All groups share one centre, and each spreads out both ways along 12 directions, with some noise.
Known rows, each followed by its group:
[-17 -17 -22 -14 -21   7  -2  -4  -2   9   2  -6  19  -5   1  13  -1]
(1)
[  2   9  16  19 -32  -4 -23 -21   1  -1 -11  24   3  -2  31   6 -11]
(2)
[  8  -6 -20  36  11  29  -8   8 -31   9  -8 -37 -30  11  -1   6   9]
(2)
[  9 -10   4  16  48   5  -3  42  10  13  -4  22  -2   8   7   1  33]
(3)
[-15  42  -6  29   6   9   5   0   3 -19  10 -16 -30  25   9 -18   1]
(1)
[ -6 -11  -2  13 -32  -3  13  16  -1  10  -2   3   1 -19   9  16 -36]
(3)
[ 29 -27  27  21 -19  -9  21  -5  -2   7 -31  12 -16  30  -5  -5   3]
(3)
[-22 -34   6   5   2  26  -8 -44 -19  15  10   6 -15 -32  29   3 -11]
(1)
[ -8  -4   4   2  35 -12  21  39   5 -12 -11  -3 -10   5 -27  -4   6]
(3)
[ -2  11   3 -42   1  -3  10 -10 -29 -19  24  -6  -7 -10   7 -18  15]
(1)
[-29 -21  30   8 -15  -4  10  12  23 -14 -17  29  53 -11 -40 -16 -19]
(2)
[-15 -11  18   3  44  -1  10   9  20  11 -11   2 -36  -7   2 -37   5]
(0)
[ -7 -15  -6 -22  11  24 -22   5  -9  -2 -12  27  22  -5  -8  -2  13]
(0)
[-28  25  12  29 -23   4 -33   0  34  35 -15  -8  -4  -1  15 -24 -22]
(3)
[-25 -22   3   5 -20  10   6  -7  14  52 -12  -2 -28   7   0  17 -31]
(2)
[-20 -12  10   6  14  27 -30 -12   4   4 -23   3   2   3 -11  -7   3]
(2)
[  0   0  25  -6 -16   3   9 -25   8   7  -1  -3 -21  16 -24 -15 -38]
(1)
[  9  33 -28  -2  19 -14  -6   1   4 -10  14  -5  -7  -6  36  12  30]
(0)
[ -6  -8   9  55 -12   9   9 -13  12  16 -21 -22   3   7 -16   1 -11]
(0)
[ 21  -2 -20 -19  11 -24  20  19  18   0   7 -12  13  16 -28  10  12]
(0)
[-25   4   6 -20 -21  10 -17 -14   8  19  17   7  -2 -30  27 -50 -26]
(0)
[ 25 -14  15  18  19  10   5  21  21  22 -29 -18 -15 -18 -17 -32 -19]
(3)
[-28  -6   5  25 -35   0 -19  24  23  36 -29  12   2  10  24  12 -21]
(2)
[-10 -57  -5 -25 -33  -2  27 -13  15  26  12  23  17  -2  36   6  -6]
(2)
[-31 -30  -1 -54  -1  25  -9  -3  -9   9 -22  48  -7 -35   6   8 -19]
(0)
[ -8 -14 -20 -16  21   0 -17  -6  11  27  -9 -20 -36  -3 -16  38 -28]
(2)
[ -4  11  27  17 -14   8 -10 -51  -2  -4 -12   4 -25  -1  17 -20 -10]
(2)
[  7   5 -11  -9  -5  24 -15 -12 -12  -6   7 -12  36  -2 -49 -14  -4]
(2)
[  3  -9  -2 -13  43 -17  22  22  -3 -21  -2  -4 -17   9  -7  -4  29]
(1)
[ -9   4 -16  19 -17   3 -23 -18  25   8  14  -9   4 -17  12   5 -45]
(1)
[ 29 -17   1 -21   9  25   2  25  -8  26 -16  15   3   5 -21   5  -1]
(3)
[-42 -41  21  12   6  30  11 -25  -4  -1  -7  26  12  -5   5 -16   9]
(2)
[-20 -37  -4 -29  15   9  -4  -2   3  23   0  48  -1  20   1  56   8]
(3)
[-21  23  -7  17  27 -17  24  43  12  22   5 -24 -49  12  -4  -4   6]
(2)
[  3  15   4   2 -23  13  21 -38  -9   7 -16   8 -16   2  21  -2  20]
(0)
[-19   8 -11  27 -38  -3  47  -9  -2 -37  -1 -18  10   8 -12 -16 -10]
(1)
[-10 -27 -14  -3  31 -20  11  -9  14  -3  12  -4 -20  20   4  17  26]
(3)
[ -7  25   0 -41  22  20   3 -18  -9   2  21  -5 -19  15   9 -49  40]
(0)
[-20 -21  -6  -7  38 -10  -3 -21  18 -11  19  10  -4   1   4   2  22]
(3)
[ 11   4  -6  24   7 -13  22  34  -2   9 -14 -33 -55 -22  23   1 -29]
(3)
[ -4   4  36 -15   2  12 -32 -37  -6 -10  -1   3 -15 -13 -11 -15 -38]
(1)
[-33 -11 -21  19 -27  11  16 -24 -14  20  11 -46 -38   6  11  -3  -9]
(3)
[ 20   2 -17  20  36  13   0 -11 -20 -23  15 -35 -24  -8  20 -32  26]
(2)
[  3   9  -2  10 -31  12  -4 -10 -13   5   9   4  23   1  -8  -5  -5]
(2)
[ 25  -7 -11  -9 -29 -28  -5   1  13  -9  11  10  31 -12  12   6 -15]
(2)
[-51 -12  -2   6 -35  23  -4 -34 -11  -1  23  16  36   7  -2  -2   3]
(3)
[-29  -9 -11 -19  26  30  26   4  -9 -15   0 -13  16 -32 -40 -26   6]
(0)
[ -5 -19  28  -6  30  16 -19   0   3  17 -14   3 -15   8 -37  -3 -21]
(1)
[ 27  15   5 -11  16 -11 -25  35  -3 -25   2  18  15  30 -31  17  -3]
(1)
[  6 -14  12 -46  -9 -26 -21  11   3  30 -14  15 -12   1   7  29 -13]
(1)
[ 25  -5  16  -8  14   3  20  -9  13  -2  -3 -11 -10 -28  -8 -48 -16]
(3)
[-19  10  16   7 -30  10  30 -21  -2  13   2 -27 -20  14  -9 -39 -14]
(0)
[-17  -4  -2 -39 -13  23 -20 -27 -23 -29   2 -16  45 -22 -43 -21 -10]
(1)
[ 10 -26 -20 -12   9 -23  32  18  -3  -9  44 -13   4  11 -10   6   7]
(0)
[ -1 -15  13 -32  14 -12  -2  10  17 -15  15  -4  14  -8 -31 -54 -15]
(0)
[-30 -18  -9  19  -2  10   1  -5 -19 -27  -7 -21  -3 -28 -10  13 -33]
(3)
[  4   2  15 -43  -3 -10 -18 -11  16  25   5  20 -27  27  23 -24   2]
(0)
[ 25 -45  22 -13  -3 -25  19  21  -8   8 -18  28  -4  13  -7  29  -1]
(1)
[  9   4 -14  27 -10   6   1 -19  28  -9   0  -2  26   3  10 -32  13]
(1)
[ -2  -4 -23 -43  15 -24 -27  12  19 -17  20 -15  22 -12 -20   8 -22]
(0)

New rows. What belongs after each?
[ 17  29   3  16  33 -15  -2   2  13  13  18   3 -23  -1   0 -10  13]
(2)
[-27   4  10 -23  19   2  -2  -8  12   2   4  21   1  25 -10  -4  25]
(3)
[-14 -22 -12  27 -28   2  -2  15 -20 -31  -7  -1  50 -24  -9  20 -13]
(1)
[-21 -32   3  27   6  53  -7 -28  -9  24  -6 -25  -1 -16 -18 -29 -10]
(3)
[-22  -7  -5 -20 -12  27  -8  23 -25  17   5  32   4  10  21 -12  15]
(0)
[-10 -10 -11  29  13  21  28   0 -37  -3  11 -18 -29   5 -11   8  10]
(2)
[-20 -30  19 -16 -19  12   4 -14   5  10  -4  43  36  11 -18   7   2]
(2)
[ -6 -15  -1  -6 -23 -26  12 -31  36 -12 -46   2 -10   8  -7  19 -17]
(1)
[-33  -4  18 -28  24  17  34 -18 -13  -7  -3   1 -41  22 -19 -13  14]
(3)
[ 16  18  26   2  14   1  -7  15   0   4  -8  12 -17  35  -9 -21  14]
(1)
[ -6  -4   0 -46  11 -27   6  20   9 -29  -7  16   9  -5 -30  35 -22]
(3)
[ 33 -15  -3 -27  17  -7 -10 -29  -2  -1  -8   5 -22  33   4   0  36]
(3)
[-11 -13  36  39  -2  13  -6  -6   2   3 -25  35  15   7 -19  -7   1]
(2)
[-17 -17  -3   1  37   9 -23 -23  33   8 -16  -8  -8 -21  -3 -13   2]
(1)
[-26   4   9  22   3   4 -26  35 -10 -30 -10   7  18 -12  -3 -16 -15]
(0)
[ 20 -27 -20   9  -3  18  12  -2 -23   4  23   4  36  -8 -34   9   3]
(2)
[-27 -26  -1 -27  18 -13   1  26  13 -19   7   0   3 -35 -21 -25 -39]
(0)
[ -7 -41  10 -10  28  14  21 -33   4   6 -12 -13 -23  16 -41 -16   7]
(3)
[-38  11  10  12 -19  41 -13   2 -30  -2 -15   7  10  18  -8   2   6]
(3)
[ 19  -1 -22  -7  42  26   4  40  -3  29  21  -8   0 -13   8 -22  29]
(3)
[ 18 -14   5  43 -29   3  15   8  -3  13  -5 -13  12   2   1 -29  -1]
(3)
[ -8   7   2 -56  -7 -24  -3  16  29  10   0  22  24  21 -17   1   4]
(2)
[ -9  36  30  -4   7  18 -11  -3  -4  -8 -11  15  -4   8   7 -36  16]
(3)
[-10  -4  24  -7 -23  -3  30  -6  -4   8 -11  17 -24  25   0  -3   0]
(3)
[-15 -30   3   3  44  16  29 -21 -13  -2  11  -2 -39  -4  -6  -1  15]
(2)
[-24   3  -2   9  22  27  -8   8 -25  -4  10   2 -29  20  -1  22   1]
(1)
[ 16 -12 -25 -38  34 -12   9 -26  -1 -26  15  -8   1   9 -18  29  23]
(0)
[ 46   2   3  20  12 -21  10 -10  -2 -44  17  -1  19 -19   6 -32  15]
(2)
[-16 -11   0  11  17  26 -28  19 -14  -8   4 -14  28  33 -41 -14  13]
(0)
[ -4 -14 -15   3  -7   6  28  51   2  54  12  -4   8  29 -41  16   5]
(2)
[ 15 -21   9   0  -8   3  10 -37 -23 -16 -17   2 -43  -3  20  16  -9]
(3)
[-15  -1  23   3 -22  24 -26   3 -19   9 -15   0  16   4 -25  -7 -25]
(1)
[  5   4  -6  55 -17 -16  31   3  18 -28  18  -9   4  -9  11 -11 -28]
(1)
[-25   7 -13 -17  10  29  27   7 -11 -14 -11 -15  23 -21 -44 -18  10]
(0)
[ 21 -13  -5  16   7   5 -23 -13  -3 -22  -6  -7  26  -2 -10 -13  14]
(3)
[-51   4   5  14 -49   9  -5   0 -17  -9  -6  18  29  16 -10  31 -16]
(3)
[-13   7  -6  30 -19 -12  -9   4  10  -8  15  -7  28  -8  14 -20   0]
(3)
[-22  26  -5 -41   9   9  -8   3  21  27 -18 -16 -19   7 -22 -22   2]
(0)
[-29 -26  -4 -10 -15  -3  -5 -17  17  22 -46  -3  -4  -5   4  17  -2]
(1)
[ -1  -6 -12  22   5   6  -5  11  -7 -23   2 -26  18 -24 -32   0 -23]
(2)
[-27 -29  -9  10  19  37 -35 -51  -3   8   6  -9  14  13 -12 -14  29]
(3)
[ 17   1  10 -15  -8 -43  16   3  12 -16  -1   0  -4 -13   6  -6 -15]
(1)
[-14 -31   9 -37  -1 -27  29  12 -17   6  -9   1 -30  -6   4  26  -4]
(1)
[  1  -6   3  67   7  -6   8  19   7   3 -10 -14 -10   9  10  16   5]
(0)
[-11  19 -15  -9  30 -14   4  22  15 -34   2 -15  -7  15 -33   9  -7]
(1)
[ -6 -17  34  20 -18  17  -5 -14  -7  11 -28  51  14  30  -1   6  20]
(2)
[  3 -10  21  21 -16 -15   4  22  28  15 -13  26  23   8  14 -17   3]
(2)
[ 50   0   4   3  36  -6  -1 -22   9  12  21   9  -9   4   4 -30  34]
(2)
[-21 -37  12   6  27   6 -14   7   1  30  -4  -6  -9 -39   5  -5 -13]
(1)
[-22 -18  -3 -10   4  11 -25  10  12  26 -23  18  -2  18  -4  36  -3]
(2)
[  3   4   3  -1   5   9  29  -6 -14  -2  12 -17 -24   3   8 -33  12]
(3)
[ -3 -24  -6  17  -2   8  -7 -14  -6 -31 -15  17  10  11 -18  41 -17]
(1)
[  4 -17 -12   5   5 -20 -27  17  31  19  -8   0   8  -3  -4  29 -23]
(0)
[  2  10 -14 -15 -12 -13 -17   8  38  37  16 -35  16  15 -23 -18 -19]
(0)
[ -3  32   3  -2  14  18 -12  -7  19  29 -23   7 -18  -7  18 -34  24]
(0)
[  3 -22   9  29  18  -1  19 -13   7 -18 -18  11 -12   7   0  -3  15]
(1)
[ 23 -31  11   7 -16   5  24   0  -5  15 -14  35  11  15   5   3  18]
(0)
[-29  -2   7 -48  13 -21  -8  -1   3 -23 -36 -19 -10  -8 -37   9 -14]
(1)
[  2 -31   1  16  26   0 -25   4   1 -25   4  -1  21  10 -21   9   1]
(0)
[-42 -37   4  20 -10   6  20 -22   6  11  -3 -12  -8   7 -24  -1 -17]
(3)
[  9  -6  -1  28  -2 -21   3  23  23   5  -8 -19   5   0  -7 -18 -10]
(3)
[-26  -3  -3 -21 -16  35 -37  -4  -1   9 -31  29  23 -39   3  -2 -23]
(0)
[-13 -36  -9 -13  -8  11 -21  17  22  19  -7  12  62  -6 -35   4 -14]
(2)
[ 10 -13   8  25 -12  -6  -4 -24  23  15  -4 -20   8  15 -11 -46   7]
(3)
[ -9  -9   1   9  21   4 -34  23 -11 -40  -5  14  30 -12  -8  -2   0]
(0)
[ -6 -15 -19 -33  29  27 -38 -16   4  36  23   8   5  -7   9   8  14]
(1)
[ -4 -10 -21 -45  30 -16   5  20  13  10  -1  -2  -4   8 -10   6  32]
(1)
[-32 -39 -30  24  22   8  14  24  27  19 -34 -13  12  -5 -13   9  28]
(1)
[  2  -3  16   3  10   0   3  17  10 -14 -21 -11   9 -14 -37 -27 -23]
(3)
[-40 -10   3   1  -1 -24   2 -28  10 -44  21  16  21  -5  -2  15  -3]
(3)
[-11 -16  35   6 -22  12 -10  19 -56   4  14   3   6 -29   6  -8 -25]
(1)
[ 44 -12  -5  15 -39   3  -7  19  -4  -4  -2  37  56  37 -15  20   3]
(1)
